The same things were measured in two ways. Each way mixes the same 8 hidden numbers, adds some noise and spreads widely along 5 directions of its own, which tell nothing about the thing.
Some things both ways: the first way, then the second way.
[  8   5   5  11  14   5   2 -14   1  10  29 -11  -3  10 -13  12   1 -14
  13]
[ -5 -13  10 -15  29  -2 -16 -11   6  -1  18  -5 -36  -1 -11  -5   6   8
 -14 -20  -9 -14]

[-20  15  11   5   6  -4  19 -24  -2  18  37  14   6  13  -1  -6  -4  11
   5]
[  2  17  -7   3 -17  -3  12 -17   6   3  13 -17   3 -33  -2 -14   3 -15
   6 -13   0  -6]

[ -7   0  -8   2   4   2  24   9 -22  -1   9  16  -5  28  -3 -11 -25  -2
 -23]
[ -6  25  -6  18 -13  -4 -26  10   3  -2  13   2   7 -26  13   3 -12   2
  -7 -15  -3  11]

[ -6   1   4 -26  55  10   1 -23  -1   5  35  10  -3  62   4  54 -40   3
 -12]
[  2  24 -15  -4 -18  15  43 -23  -9  12  -4  -6   4  -6  27   0   4  -1
  15  -6  16 -17]

[ 34  -1 -17  14 -19 -19   7  29  -2  10   8 -24 -19 -11  -3  -9  -4 -11
  12]
[ 15  42 -14  32 -28  -3  -3  14  -7  -3  -6   5  22 -46   7  14  -9 -11
 -15  -4  15  18]

[ -8  20   2  -2  -5  -1  -9  -3 -46  18  19   9  55  14   3 -17  25  13
  20]
[ 17 -16  -8  24  34  19  12 -14   5  21 -12  11  20  14  14  21 -15 -16
  10   8  22  22]

[-10  -5   5   8  23 -13  -8   0  -9   2  15   2   1   5   2  23  -2  -1
 -10]
[  2  -3 -23  -3  15   8  46  -9 -15  15 -14   1   8  30  11  16  -3 -15
  18  10  28  18]

[ -1  21  -8  25 -32  23  12  28 -19   3 -15 -18  43 -19  -2 -49   4   6
  -8]
[ -7  -9  -1  17  22  -9 -33  -1  17  10  -2   5  13   0  -1 -13   7  10
   0 -23   2  25]

[ -4 -14 -18   2  10  -2 -19  10 -23  -8  16 -19  15  27 -11   4  12 -11
  -6]
[  9  14 -14  -1 -30  21  20   2 -27  -1 -10  -5  29 -23 -13  22 -12 -45
  49   4  25  22]

[ -9  -6   6   7  -6 -18  30 -23 -11   9  12  -3 -11  15   4  -3 -20   6
  20]
[  6  38 -17   7 -36  17  36  -6  -4  18 -20  12  21 -17  35   1 -14   0
  20  -8  27  -7]

[ 23  30 -19   1   2   4  -5  21  11  23   0 -31   7  -3   3  21 -32 -24
 -18]
[-21  -4  -4 -14  18 -20   8 -10   6 -21  19 -20 -12  11 -12 -11  28  11
 -13 -14  -3  -1]

[ -9   0 -20  17 -21  -8  25  -5   1  15   5 -19  -5   4   6 -15 -12 -10
   6]
[-15 -12   3  -7   4 -18 -14  14   2  -8 -11  13  10  -7 -13   8  -8   0
  11   7   6  10]

[-24 -18 -29  -9  -5   6  19   5   3  -1 -13   6   3  11  11 -17   2  10
 -15]
[  0  40 -18  -1 -31  27  29 -19   6  -4  15 -22  22 -16  18 -14   9  -7
  30 -34  23   2]

[-13 -39  -1  28  -8 -33  33 -12 -18 -10   1  18 -46   1 -12 -15   8 -27
   1]
[-11  40  -9 -23 -39  20  48  -8 -14  -3  16 -18 -11 -14  18   8 -24 -31
  33  -7  19  -6]

[ -4   3  -1  26   8  17   2  10  -5   2   8 -24   5 -13  -7  -5  -6   6
   9]
[  5 -19   0   5   8   0 -12  -2  -4  19 -26   7  23  -6 -21   0   5 -15
  32  -5  17  28]

[ 11 -15 -26  13 -15  17  -1   9  -1 -19  10 -27  21  33  -3 -18  27 -20
 -20]
[ 12  -1 -16  -8   3  11  10  22  -6  14  -7  15   9   1  10  18 -28  -4
  23   2  15   2]

[  7   6 -11  21 -10   4  31  31  -3   4  -7  -9 -25 -10 -11 -20 -42  -8
 -21]
[-34  -5  -8 -23  18   0  10 -24  21 -22  37 -20 -11  21  12 -21  18  22
   4 -27 -10 -18]

[ -5  25 -30   1 -40  -6  17  -4  -6  36   3 -29  29   3  10 -26  -6 -10
  17]
[ -8  10  -4   0   3   2 -19   4  22 -28  25  -6  11 -24 -12  -8   0   2
  -1 -28   4   5]

[-11  -8  33  31  29   3   5  -8 -35 -18  15  16   1  12 -16   8  -5  -6
 -13]
[ -9  42 -12  10 -15  16  12 -16   5  18  19 -11 -23 -13  20 -17 -20 -23
  -2 -43  16  14]

[ 13  20  -4 -26  -5  11   5 -19   5  16  23  23  45  32  12  -9  33   3
  -8]
[ 21 -15  13  -6  -4 -23  26 -12 -13  19 -22 -12  15 -18  -2  18  11  -6
  16  48   2 -11]

[ 19   3 -12  29 -25 -10  25  28 -14   9 -14 -19 -20 -19  -8 -20 -25 -22
   1]
[-34  18   1  -6 -26 -23  34 -22 -11  -2 -11  -7   4  -4  16  -4   9  -1
   7  15   8  -7]

[ -2  -9   3  12  45  29  -7   0  12 -15  16  -8  -5  17  -3  34 -10   1
 -19]
[ 13 -19 -10  -9  23  17   5   2   4  23  -4  -2   4  15 -13  -2  -5 -12
  31 -20  21  22]

[ 37  -1 -30  -1  -5  19  10  26 -10  12 -11 -39  -8   6  -6   1 -24  -5
  38]
[ 37  19  -6  29   1  45 -18   1   4  21 -21  24  30 -18  21   9  -5  10
  16 -28  27  11]

[  2   5 -30 -11   1  15  27 -22   2  24   0 -10  -6  32   5  10 -24 -23
  20]
[  2  30   1 -11 -40  21  32 -24  -9  16 -10  -9  10 -27  21  -7  -2 -11
  36  -8  18 -17]

[  6   6   2   5   0  24 -17   1   0  -5   5 -14  58   3  15  -6  42  20
   4]
[ 13 -17   6  -2   7 -10  20 -12   8  10 -27  -2  32  -6 -26  -1   8 -24
  32  12  33  28]

Other things, the second way, with their names:
<112>: [ 12  30 -16   8 -33  22  13  -1  -5   6  -4  -9  27 -29  -4  -2  -6 -29
  36 -25  27  23]
<206>: [  9  23 -12  -4  -3  28  33 -21  13  -4  21 -15   3  -9  13  -2  -7 -16
  19 -22  18  -4]
<195>: [  6  34 -18   2 -30  18  41 -14   3 -19   6 -13  35 -23  13   2   3 -12
  24  -6  20  -7]
<133>: [ -5  29   1  10 -15   6 -32   1  14   4  18  -5  -4 -32   8 -18  -2   7
  -1 -40  -2   4]
<310>: [-21   8  15 -19  16  -7 -29  13  16 -22  27   7 -37  -5   4  -2 -11  24
 -20 -23  -6 -15]
<190>: [ 25  29 -20  -6 -30  36  48  -4 -19  10  13 -15   5 -26  18  25 -31 -39
  36   6  17 -12]
<405>: [-25 -13   3 -16  20 -28  15 -13 -12   7 -11   2 -20  26  13   0  24  29
 -16  15  -4 -14]
<84>: [ -8  31  10  19  -9  -2 -35 -17  -1   2  12  -5 -26 -39   5 -13   3   1
 -27 -32  -9  -1]
<200>: [ -9  35   0  24 -10  -1 -31  -5   2   5   0  10  -9 -28  18 -17  13  26
 -30 -39  -1   1]
<232>: [  4  30  -7  18  -6  -2 -19   1  13  -6  17 -10  -2 -30  -7 -11   4  -3
 -15 -37   6  17]
<94>: [ 13 -28  20 -17  44   6 -41  19  24   7  11   2 -11   5 -20   1  -3  12
   9 -18   4  11]
<236>: [ 11  15 -25  -9   2  28  22   6   9  -4   9   2  12   6   8  -2  -1   9
  21 -33  25  -1]
<153>: [-14   3   9   3   0   8  16 -36   4  13  -8  -4  -1  -5  13  -8   2 -14
  17  -5  13   0]
<334>: [-16   2   2 -13 -26 -18   9   7  -8  -9 -16   4  19 -24 -22   3 -10 -27
  33   9  17  14]
<113>: [ -1  16 -17  21 -10  17   5 -26  -6  24  -4  -8   5 -14   7 -14   3 -24
  18 -32  11  21]
<25>: [ 26  24 -27   4 -25  34  20  22 -30  14 -10   8  21 -14  17  34 -27 -22
  37   2  20  10]
<436>: [ 26   2 -17  18 -17  -8   8  12  11  27 -27  10  45 -32  -3  -5 -14 -14
  29   3  22  16]
<423>: [ 22 -10 -19   1   3  11  37 -10  -7   9  -4 -25  40   0 -15  16   4 -41
  47  14  23  31]
<130>: [-11   8  -4 -14   4  -5   9  -7   5  -2  18 -15 -17   2   2 -10   5   3
   0 -16   3  -4]
<386>: [ 10 -11 -19   1  42  24 -14  18  30 -25  44   8   7   8  18  21 -35  11
   0 -10  -6 -10]
<56>: [  1   3  20  -8  16  -6 -12 -11   3  10   5  -4 -32 -12  -6  -6   6   3
 -18 -15   2  -2]
<332>: [-14   0   7  10 -18 -26   1 -35 -23  23 -25 -20   8 -19 -12 -15  40 -10
  12   3  -2  14]
<115>: [ 14  -5  18 -16 -18  -1   5  -2  -5  10 -21 -11  20 -33 -37   3   5 -34
  42   6  24  17]
<41>: [  2   6  -7   7 -18 -20 -12  21   3 -11 -10   7  24 -36 -19   7 -11 -12
   9   2   8  16]
<278>: [-16  -6  14   5  18 -33 -31  -7  10  -1   0  -2 -13 -11  -6 -15  24  25
 -29 -13  -9   2]
<165>: [  1   8   5 -22 -29   3  14  -3  -4   7  -6 -16  15 -19 -16  -4   4 -20
  45  -5  16   9]
<440>: [  4  -8 -13  13  44  18 -34  19  10   7  16  11  -3  27  14  11  -8  20
  -7 -29   3  24]
<108>: [ 19  25  -4  14 -16  -2 -53  46  15 -10  11   3  17 -55 -43  -4 -25 -29
   7 -41  17  48]
<274>: [ 21  32  -9  15 -23  16  -5   8 -18  34 -18   4   4 -23  10   3   0  -3
   9 -20  17  17]
<103>: [-17  18   2  38   1  -6 -40  -8 -11   5 -12  19  -9 -25   2   0  -1  -4
 -28 -23   0  23]
<403>: [ -7  40   9  23  -9 -12 -15 -17  10  -5   6  -3 -15 -35  14 -17  14  12
 -40 -27   3   0]
<58>: [-15   0   4  15 -15 -28   7 -24  -9  12 -17  -8  11 -22   0  -4  14 -13
   9  17   0   8]
<3>: [ 22  -7 -11   3 -12 -11  25   4 -23  29 -26 -13  27 -16 -17  17   1 -34
  34  28  18  27]
<28>: [  4   2 -14   3  -2 -12  25  -1 -25  21 -19  -4   8   9   8  16  10  -3
   6  19  12  12]
<214>: [ 14  45  -4  13 -28   7  24 -17   2  12   3 -16   5 -35  15  -8   1 -13
   0 -15  20   3]

Some of these things the first way, each followed by its name:
[-14  -9 -22  -7  11  23  -3  -9 -12  -2  18   1  26  38  -4  -5  23  -4
  -1]	<84>
[ 22  15 -17  10 -20 -15  30  17 -24  20  24  -5 -17  24  -9 -18 -34 -19
   2]	<386>
[ 32   0 -12  19   4  18   6  28   9  -9  -4 -20 -14   1 -11   6 -15 -27
 -22]	<130>
[ 10   6  25   8  16   1  -1  25 -44 -16   2   8  17  16 -15  -2 -27   3
 -29]	<440>
[ 26  20  -7   4  -6  11   1  14 -19  13   2 -38  17  12  -9   3 -32 -13
  12]	<200>
[  9  20   0   7 -12  18  19   5 -27   7  -2 -10  27  19  -9 -19 -25 -12
  -6]	<133>
[ 25  12  40   9  18   2  -1 -13 -19   1  17  -5  15   5  -9  18  -6   4
  19]	<115>
[ 21  28  -4  11   4   5  -3  12   2  20  10 -11   9  -9  -4  11  -7 -22
 -10]	<3>
[ -5 -11 -37  13 -15  10   8  14   3   5 -10 -26   3  -4   2 -18  11 -10
   5]	<112>
[  1 -30   0  19 -22  -9  23  -6 -11 -22   3  -5  -5  17  -6 -29  22 -10
  -4]	<310>
[-13 -24  17  22  27  -3   9  -7  -3 -24  29  -5 -19  23  -4  15 -11  12
 -14]	<334>
[ -1 -33 -32  11   5  27  22  11  26 -18 -15  -4 -24   8   3  -6   9 -10
 -21]	<165>
[ 19   5 -33   2  -8   9  -7  28   9   5  -9 -18  12  -1   1  -2   9 -26
 -26]	<28>
[-20   1 -28  15  10  39 -14  16 -11  -4   6 -20  35  10  -9 -12  17  -2
 -13]	<113>
[-15  15   2  16  -9  17  23 -16  20   8  27  -6  23   6  17 -19   8  25
  -2]	<436>
[  9 -10  -3  18 -18  -9   7  12   2  -4   0 -34  -1 -10  -3 -13  -2  -1
   4]	<236>
[  7  -2  -6   9   9 -36  24  -5 -18  23  17  -6 -54  11 -16  23 -53 -32
  12]	<25>
